The rows are grouped in 4 different ways at once. Each group adds its own fixed numbers to the row, and there is some noise. The rows also spread widely along 13 directions, which tell nothing about the answers.
Known rows, each followed by its group in each grouping:
[ 0.66  0.44 -0.16 -1.97 -1.88  0.55  0.07 -2.32 -0.92  0.88 -0.55 -1.77
  0.90  1.22  1.04 -0.10  2.69 -0.58  1.74 -0.98 -1.36  1.50  1.04 -1.22
 -0.27]
likib Q (1) (1)
[-1.32 -0.07 -0.99  1.64 -0.10 -0.17  0.27  1.79  0.58  0.97  0.89  0.71
  0.13 -0.28  1.09 -0.64  0.81 -0.10 -0.14 -0.11  0.56  2.18  1.78  4.30
  1.42]
Biza Y (3) (2)
[ 1.81 -0.35  0.05  0.33  0.73 -0.79 -0.22 -1.29  3.01  0.49  1.34 -1.19
  0.19  1.32  1.52  1.88 -0.53 -0.97 -0.95 -0.15  1.77 -0.88 -1.16 -2.27
  1.66]
roron N (1) (1)
[-0.21  0.53 -0.45  0.50  1.25  0.72 -0.01 -0.45 -0.76  0.32 -0.72 -0.08
 -0.59  0.79  1.31  0.11 -0.24  0.80  0.43 -0.35 -0.15  0.54  1.54 -0.66
  1.07]
Biza F (2) (0)
[-1.63  0.14 -0.20  0.47  0.87 -0.81  0.39 -1.44  2.22 -1.84  1.21  1.03
  1.67 -1.05  0.13  0.61  0.05  2.63  1.43  1.14  0.25 -0.89  2.65  1.65
  0.88]
roron G (3) (0)
[-0.64  0.22  0.09  1.18 -0.49 -2.01  1.48  1.42  2.21 -0.19 -0.19  1.80
 -0.39  1.11  0.53 -1.15  1.16 -0.97  0.95 -0.16  0.88  0.67 -0.17 -0.30
 -1.66]
likib N (0) (2)
[-0.02 -0.26 -0.91 -2.56 -2.28  1.63  0.27 -2.74 -0.54  0.66 -0.64 -1.05
  2.18 -2.13  1.99  2.87  0.62  0.31 -0.02  0.27 -0.99 -0.35  1.01  1.81
  1.68]
Biza Y (0) (5)
[ 0.42  0.52  0.99  0.47  1.70 -2.00 -0.06 -0.34  2.66  0.74  2.38 -0.58
  0.16  0.84  0.57 -1.47  0.52  2.92  1.95  0.49  1.37  0.13  0.88 -0.97
  1.39]
roron W (2) (3)
[-1.63  0.23 -0.47  0.94  0.15 -0.34  1.02  0.61 -0.05  0.74 -1.16  2.51
 -1.85 -0.01  1.98 -0.19 -0.99  0.96 -0.88  0.87 -0.15 -1.14  1.42  1.19
  1.45]
roron W (0) (4)
[ 2.10 -0.22  1.77  2.39  1.19 -0.20 -1.08  2.07 -1.37  3.41  0.53  1.55
 -2.52  1.40  0.26  0.06 -0.68  2.86 -2.43  1.17  0.98  0.38 -1.23  2.15
  1.77]
roron F (3) (3)
[ 1.34  0.22  0.20  0.45  1.65  2.05 -1.39  1.39 -2.10  0.83  0.31 -3.67
  0.09 -1.60  0.22  1.01 -1.29 -2.20 -0.90 -2.12  0.67  4.56  0.44  1.09
  1.19]
roron G (2) (5)
[-1.39  0.37 -0.66 -2.27  0.13  0.59 -0.05  1.65 -0.93 -0.13 -0.09 -0.29
 -0.15 -1.45 -0.43 -1.89 -0.29  0.54  1.42 -0.25 -1.59 -0.53 -0.97  0.74
  0.06]
roron Q (1) (4)
[ 0.74 -0.52  0.38  0.32 -0.13 -0.28 -0.36 -0.22  0.97  0.10  0.38  0.05
  0.46 -0.76  0.31  1.07 -0.81 -1.34 -1.13 -0.27  1.20  0.81  0.05  0.71
  0.23]
roron W (2) (5)
[-1.41 -1.21  0.40 -4.07 -1.16  0.48 -0.76 -2.48  2.63 -0.51  0.15 -0.83
  2.26 -1.93  0.76  0.54 -0.61  0.42 -0.14 -0.43  0.87 -1.89 -1.05  1.90
 -1.77]
roron N (2) (2)
[ 0.93 -0.62  1.10 -0.72 -0.82 -0.36  1.88 -0.65  1.72  0.35  0.03 -0.68
 -1.24  2.31  2.00  0.22 -0.33  1.52  0.43  0.82  0.88  0.60  0.58 -0.11
 -0.53]
roron W (1) (1)
[ 0.06  0.45  1.34  0.26 -0.88 -1.53 -1.86 -0.73  0.56 -1.11  0.50  0.51
  2.32 -1.05 -4.26 -1.52  3.12 -2.14  1.60 -1.67 -0.52  0.96 -1.28 -0.99
 -3.04]
likib F (0) (4)
[-0.27 -0.38  0.15 -0.03 -0.76  0.01  0.18 -0.67  0.61  0.81 -0.36  0.28
 -0.35  0.08  1.05  0.04  0.10  0.20 -0.08 -0.06  0.39  0.38  0.77  0.60
  0.51]
roron F (2) (4)
[ 0.85 -0.28  0.74  1.54  1.58  0.18  1.26  1.80  0.09 -1.13 -0.39  1.05
 -0.58  1.37 -0.21  1.46 -1.28  0.50  1.16  1.32  0.05  1.99 -0.68 -1.39
 -1.08]
roron Y (2) (0)
[ 0.36 -0.33 -0.04  1.75  2.32 -0.47 -1.17 -0.09  0.63 -0.74  0.99  1.59
  0.48  0.86 -0.02  1.22 -0.73  2.07 -0.19  1.40  1.03 -1.84 -0.20  0.12
  1.26]
roron G (2) (1)
[ 0.27 -0.40 -0.74 -1.61 -2.12 -0.16  1.36 -2.66  3.32  0.46  0.32 -1.22
  1.67  0.42  3.01  2.96  0.61 -0.37  1.29  0.34  0.30  1.21  1.05 -0.32
  0.64]
likib W (3) (2)
[ 0.57 -0.31  0.81  0.93  1.72  1.00 -0.43  1.82 -2.98 -0.91 -1.03  0.57
 -2.33  1.50 -1.64 -1.37 -1.50 -0.40 -1.93  0.10 -0.87 -1.19 -0.43 -0.39
 -0.83]
roron Y (1) (0)
[ 0.00 -0.05 -0.26 -1.50 -0.74 -0.29  1.67 -0.68  1.59  0.15  0.08  0.63
  0.64  0.15  2.00  0.81  0.03  3.21  2.42  1.70 -0.01 -0.58  0.73 -0.07
  0.65]
roron F (2) (5)
[-0.36  0.52  2.10 -3.48 -0.20 -0.89  1.02 -0.20  2.51  2.27  0.68 -1.82
 -0.45 -1.02  1.45 -0.84 -0.50  3.52  2.01 -0.09 -0.33  1.10 -0.84  0.17
  0.16]
roron G (3) (4)
[-0.14 -0.10  0.60  2.75 -0.70  0.38 -1.49 -0.92 -2.15 -1.54 -0.06  2.17
  2.74 -1.81 -2.84  1.37  2.11 -1.28  0.49  0.75 -0.02  1.81  1.80  2.18
 -1.33]
roron N (2) (2)
[ 0.47  0.99  0.17  2.64  0.12 -2.76 -0.32  1.39  0.64  2.69 -0.48  5.55
 -1.07  1.51  0.47  0.94  1.75 -0.75 -0.27  1.00 -0.40  0.28 -1.08 -0.12
  0.79]
likib W (1) (5)
[ 2.39 -0.64  1.19  1.27 -1.39  0.01 -0.72 -0.53 -3.02 -1.20 -1.31  2.78
  0.67  2.77 -2.83  0.52  1.41 -1.33 -0.46  1.44 -1.15 -1.86 -1.70 -2.62
 -3.14]
likib N (2) (3)
[-0.28 -0.80 -1.01 -0.65 -2.16 -0.64  0.68 -1.10  1.20 -1.91  0.27  1.01
  1.77  0.69  0.29 -0.39  1.19 -0.29  0.49  0.73  0.15 -1.84  1.10  1.14
 -0.87]
likib G (2) (5)
[-0.91  0.06 -0.67 -0.14  1.38  1.43  0.55  0.09 -1.35 -0.35 -0.48 -1.59
 -1.48  2.46  2.24 -2.19 -0.16  0.55  0.68 -1.01 -0.44  0.70  2.64 -0.13
  0.22]
roron G (2) (0)
[-1.20  0.52  0.99 -0.22 -0.31 -1.47  1.27 -0.42  1.41  1.08 -1.14  1.93
 -1.49  0.67  0.97 -0.61 -0.52  0.50 -0.48  0.19 -0.55 -0.11  1.24 -0.23
 -0.32]
roron Y (3) (0)
[ 2.41 -0.85  0.75  1.31  0.32  1.30 -0.26  0.47 -0.67  0.50  1.00 -1.39
  0.36 -1.02  0.28  2.49 -1.18  0.92 -1.39  1.05  1.01  1.98  0.71  2.34
  2.27]
roron Y (2) (0)
[ 0.42  0.36 -0.88 -0.01  1.20  2.29 -2.34 -1.71 -2.83  2.42  0.02 -1.86
 -0.38 -0.39  1.97  1.12 -0.58 -0.65 -2.47 -0.96 -0.99 -0.24  2.19  0.74
  4.17]
roron W (3) (0)
[-0.15 -0.29 -0.38 -0.02 -0.17 -0.15  0.07 -0.29  0.40 -0.24  0.68 -0.14
  0.42 -0.45  0.47 -0.95  0.34  1.05  0.02  0.12  1.12 -0.04  1.98  1.89
  0.86]
roron Q (2) (5)
[-0.06 -0.63  0.69 -0.44  1.32  2.08 -3.04 -1.62 -1.93  1.68 -0.10 -0.30
  1.06 -1.25  0.29  2.11 -0.32  0.84 -1.64 -0.35  0.20  1.32  0.00  3.52
  0.71]
roron Y (2) (3)
[-0.35 -0.34 -1.10 -2.13 -0.48  1.35 -2.49 -0.56 -2.18  0.81 -0.58 -0.11
  0.25 -0.47 -0.33 -0.31  0.09 -1.18 -2.20 -1.05 -1.20 -2.50 -1.81  1.57
  0.17]
likib F (1) (3)
[-0.44  0.83  0.94  2.05  0.84 -1.16 -0.03 -1.06  0.15 -0.47  0.13 -0.46
 -0.17  0.22 -0.62 -2.21  0.75 -1.56 -0.23 -1.53  1.43  1.70  3.75 -0.64
 -0.35]
roron N (2) (5)
[ 0.63 -0.58  0.84  1.53  0.14 -1.35 -0.99  0.08  1.72  2.22  0.99  1.79
 -0.42  0.45  0.91  1.20  0.34  1.10 -2.11  0.69  1.44 -0.36 -0.47  2.60
  1.83]
roron G (3) (2)
[-0.80  0.41 -0.92 -0.12  2.12  0.63 -1.52  1.04 -0.30 -0.20  0.65 -0.86
  0.98 -1.89 -0.13  0.21 -0.90 -0.08  0.65 -0.38  0.24  0.66  0.28  1.02
  1.23]
likib W (2) (2)

New rows. What belongs after each?
[-0.68 -0.10  0.28  0.12  0.16  0.67 -0.92 -0.53 -1.53  0.10 -1.16  0.59
 -0.25 -0.09 -0.29 -0.34  0.20 -0.07 -0.41 -0.31 -0.18  0.11  0.79  0.58
 -0.83]
roron F (2) (2)
[ 0.16 -1.02 -1.94  0.26  0.30  0.59 -0.59  1.03  0.79 -0.67  0.85 -0.04
  1.08  1.58  1.42  0.78  0.51 -1.02  0.50  0.06  0.51 -0.05 -1.11  1.05
  0.27]
likib G (2) (2)
[-0.58 -0.37  0.38 -1.87 -0.46  1.43 -0.54 -1.57  0.05 -0.10  0.73 -1.78
  1.66 -1.67  0.44 -0.17  0.85  1.18  1.24 -0.35 -0.09  0.22  0.74  2.15
  0.17]
roron N (0) (4)
[ 1.07  0.19 -1.07 -0.20  0.50  1.91  0.57  1.26 -1.18  0.27  0.31 -2.40
 -0.25  0.59  1.20  0.54 -0.75  0.82  1.39  0.39 -0.88  1.43  0.32 -0.60
  1.80]
likib F (3) (4)
[ 1.15  0.57  1.87  0.36  0.02 -1.70 -1.87  0.79 -0.18  3.50  0.56  1.08
 -0.63 -1.96 -0.99 -0.27  0.12  0.32 -1.91  0.10  0.48 -0.12 -1.12  0.92
  1.84]
roron W (2) (2)
[-1.54  1.68  1.36  0.41  5.06 -0.07 -0.08  3.10 -0.84  1.22 -1.33  0.91
 -2.96 -0.24  0.23 -1.71 -3.23  2.08  0.73 -0.55  0.17  0.99 -1.01 -1.78
 -0.12]
Biza N (2) (4)
[ 1.61 -0.20 -0.35  2.09  0.87  0.71 -0.40  3.05 -1.71  0.01  0.01  0.32
 -0.45  0.94 -0.67  0.55  0.00 -0.54  0.42  0.50  0.19  2.08 -1.28  0.10
 -0.07]
likib F (2) (2)
[-1.27 -0.48  0.97  0.99  0.17 -0.39 -0.15 -0.30  0.66 -2.00  0.27  0.33
  0.56 -0.03 -1.31 -0.69 -0.15  0.10 -0.21 -0.52  0.92  1.42  1.16  2.38
 -2.60]
roron G (3) (3)
[ 0.98 -0.85 -0.85 -1.09 -1.37  1.76 -0.23 -0.43 -2.36 -0.51 -0.47 -0.80
  0.25 -0.39  0.50  0.75 -1.17  0.12 -1.39  1.08 -1.05 -2.81  0.26  0.14
  2.09]
roron G (2) (4)
[-0.53 -0.17 -1.20  1.47  1.98 -0.01  1.62  4.89  0.64 -1.70  0.70 -2.07
 -2.30  1.71  0.44 -2.69 -2.59 -1.68 -0.40 -1.23  1.33  1.30 -0.45 -0.10
 -0.44]
Biza G (3) (2)
[ 0.96 -0.76  1.46 -0.44  0.52  0.60 -1.20 -0.77 -0.13 -0.50  1.54 -2.07
  0.92 -1.24 -1.55 -0.35 -0.20  2.35 -0.73  0.39  0.85 -1.05  0.24  2.20
  0.61]
roron Y (0) (1)
[-0.08  0.29  0.83  0.31 -0.88  1.21  0.02  0.07 -3.19  1.24 -2.63  1.85
 -1.22 -0.45  0.49  0.66 -0.57 -0.47 -1.88  0.19 -0.89  1.28  1.24  1.73
 -0.82]
likib N (2) (0)
[ 1.11  0.00  1.88 -0.27 -1.15 -1.24 -0.40 -1.85  0.88  2.57 -0.08  0.48
 -0.30 -1.04  0.88  1.43 -0.38  1.08 -1.92  0.50  1.07  0.48  0.50  0.90
  1.15]
roron W (2) (3)
[-0.34  0.59  0.44 -0.09  0.92  0.39  0.39 -0.01 -0.67  0.54 -1.08 -0.29
 -1.13  0.20  1.24 -0.75 -0.97  0.30 -0.39 -0.40 -0.01  0.53  1.79 -0.29
  0.32]
likib N (2) (0)
[-1.41 -0.18 -0.70 -0.56 -2.07 -1.19  2.83  1.21  1.86 -0.48 -0.78  0.39
 -0.82  0.14  2.27 -0.68 -0.64 -0.56  0.58  0.13  0.52  0.95  1.22  0.83
 -0.67]
roron G (2) (2)
[ 0.08 -0.41  1.40 -1.62  1.45  1.11  0.06 -0.04 -0.40  0.57 -1.26 -0.29
 -1.54  1.48  0.84 -0.30 -1.34  1.97 -0.21  0.08 -0.27  0.19 -0.30  0.11
 -1.50]
likib Y (2) (0)
[ 0.44 -0.39  0.01  2.12  0.87  1.56 -3.13  0.42 -3.51  0.04  0.78 -1.20
  0.24 -1.21 -2.21 -1.72  0.70 -0.85 -2.40 -1.05  0.70  0.45  1.73  3.35
  1.34]
roron F (2) (2)
[-0.99 -0.37 -0.81 -0.79  1.33  0.75 -1.34 -1.48 -0.03  0.14 -1.23  0.72
 -0.61  2.53  1.28 -0.98  0.24 -0.48 -0.66 -1.33  0.31 -1.51  0.35 -0.25
 -1.31]
likib F (2) (5)
[-0.87 -0.43 -1.87  0.23 -0.46  2.10 -2.88 -3.37 -1.65 -1.96  1.08 -1.61
  3.75 -2.26 -1.36  0.41  1.92 -1.21  0.07 -0.93 -0.32 -0.45  3.37  2.97
  1.66]
likib F (2) (4)
[ 0.44 -0.69  1.38  0.53 -1.44 -1.15 -0.32  0.62 -0.05  0.91 -0.55  1.78
 -0.77 -0.37 -0.53  0.21 -0.75 -0.54 -2.69  0.22  0.88 -0.12 -1.21  2.08
 -0.98]
roron G (2) (3)
[ 1.07 -1.08 -0.40  0.93 -0.03  1.04  1.06  0.91 -0.22 -1.92 -0.36 -0.60
 -0.32  1.75  0.47  1.87 -0.82 -1.27 -0.26  0.51  0.46  0.88 -1.00 -0.48
 -1.01]
roron G (1) (2)
[-1.01  0.94 -0.03 -1.85 -0.71 -0.26 -0.25 -3.53  0.92  0.30 -1.19 -2.64
  0.27 -1.01  0.82 -0.48  0.60 -1.24 -0.43 -2.29  0.13 -0.53  2.20 -1.86
  0.35]
likib F (0) (2)
[ 3.03 -0.21  3.14 -0.99 -1.20 -0.28 -1.76 -3.06 -0.55  2.72  0.05  0.47
  0.76 -0.55 -1.09  2.74  0.66  1.27 -1.88  0.98 -0.10 -0.42 -0.95 -0.15
  0.33]
roron W (3) (5)
[-2.92  0.17 -2.39  1.52 -1.21 -0.28  1.47  1.53 -0.28 -4.29  0.66  1.01
  2.33 -0.34 -1.44 -2.46  1.05 -2.69  2.47 -0.13 -0.91  0.73  2.56  1.23
 -2.25]
roron N (3) (3)
[-0.65  0.35  0.14 -2.61  0.62  0.70  0.04  0.40 -0.54  2.42 -0.04 -1.09
 -1.32 -0.16  2.72 -1.40 -1.02  3.74  0.56  0.47 -0.39 -0.32  0.63  1.88
  1.56]
likib W (2) (3)
[ 0.06 -1.11 -1.45  0.73 -0.17  0.70 -0.78  0.85  0.09 -1.28  0.28  2.15
  2.37  0.43 -0.37  2.61  0.86 -1.84  1.27  1.05 -0.60  0.44 -1.83  0.67
 -0.99]
roron Y (2) (2)
[ 0.78 -0.99 -0.06 -1.52 -0.86  1.63 -0.80 -1.04 -0.94  0.13 -0.22 -0.72
  0.76 -0.26  0.52  2.10 -0.13 -0.59 -0.76  0.29 -0.32 -0.25 -0.97  1.26
 -0.12]
roron W (1) (2)
[-1.52  0.28 -0.56 -2.30 -0.32 -0.49 -2.63 -3.26  1.46  1.22  0.19  2.62
  3.35 -2.47  0.12  2.96  0.98 -0.75  0.21 -0.04 -1.31 -2.01 -1.25  0.78
  0.55]
roron W (3) (5)
[-0.30  1.38 -0.26 -1.01  0.80 -0.36 -0.59 -0.06 -0.24  0.92  0.11  0.92
  1.82 -0.74 -0.04  0.37  1.16  0.02  3.28  0.17 -1.77  0.18 -1.19 -2.89
  0.69]
Biza N (2) (4)
[-0.43 -0.01 -1.39 -0.42  0.39  2.20 -0.51  1.83 -2.65 -0.33 -0.59  0.34
  1.05 -2.51  0.35  1.20 -1.42 -0.29 -0.26  0.58 -0.61  0.75  0.26  3.11
  0.81]
likib N (2) (5)
[ 0.46  0.91  0.63  1.15  0.93 -1.65 -0.37  1.34  0.45  0.05  1.45 -0.21
  0.02 -0.26 -1.66 -1.79 -0.02  0.85  0.67  0.35  0.11 -0.08  0.74 -0.51
  0.86]
likib W (3) (1)
[ 0.21 -0.07 -1.02 -3.04 -1.86  1.63  1.16  0.91 -1.45  2.04  0.42 -2.31
 -0.22 -0.32  2.50 -0.63 -0.08  1.72  0.68  0.97 -1.96 -0.92  0.49  1.29
  2.84]
roron Y (3) (2)
[ 0.93 -0.35 -0.88  1.35 -0.08  0.64  0.59  2.35 -0.49 -1.69 -0.57  1.30
  0.99  0.46 -0.64  2.94 -0.65 -2.50  0.74  0.61 -1.04  2.66 -1.98 -0.50
 -1.64]
likib G (3) (0)
[ 1.21 -0.24  1.24 -0.58  0.11  2.59  1.83 -0.27 -3.60 -0.92 -1.25 -4.21
 -2.04  2.07  1.12 -1.51 -0.99  2.01  0.53  0.09 -0.14  1.61  3.28 -0.78
 -0.44]
roron G (2) (2)
[ 2.14 -0.17  1.67 -0.36 -1.96 -0.33 -0.94 -0.85  0.02  1.93  0.80 -1.09
  1.08  0.79 -0.93  0.15  2.44 -0.09  0.30 -0.65  0.04  2.73 -0.94  0.80
 -1.21]
likib F (3) (3)
[-1.94  0.38 -1.20 -2.11 -1.89 -0.34  1.80  3.02 -0.60 -0.38 -0.99  0.90
 -0.35 -0.90  0.40 -1.59 -1.30 -1.87  1.24 -0.10 -2.26  0.33 -1.41 -0.14
 -1.86]
roron W (3) (3)
[-0.08 -0.70 -1.50 -1.27  0.01  0.84  0.76  1.85  0.20 -1.69  0.85 -0.42
  0.70  1.90  0.63 -0.25  0.09  0.08  2.38  0.61 -0.72  0.27 -1.79  0.31
 -1.61]
likib W (1) (3)
[-0.01 -0.63 -0.09  0.84  0.12  0.43 -0.14 -1.58  0.10 -0.87  0.77 -1.08
  0.23  1.71  1.10 -0.87  0.79  1.83 -0.17  0.18  1.36  0.14  3.07  2.10
  0.30]
likib G (2) (3)
[ 0.58  0.59 -0.78  0.62  2.55  1.22 -0.72  1.63 -1.49  0.35  0.93 -1.22
  0.01  0.98  0.48  0.18  0.33  0.37  1.75  0.02 -0.52  1.45 -0.45 -0.73
  1.46]
Biza W (1) (2)
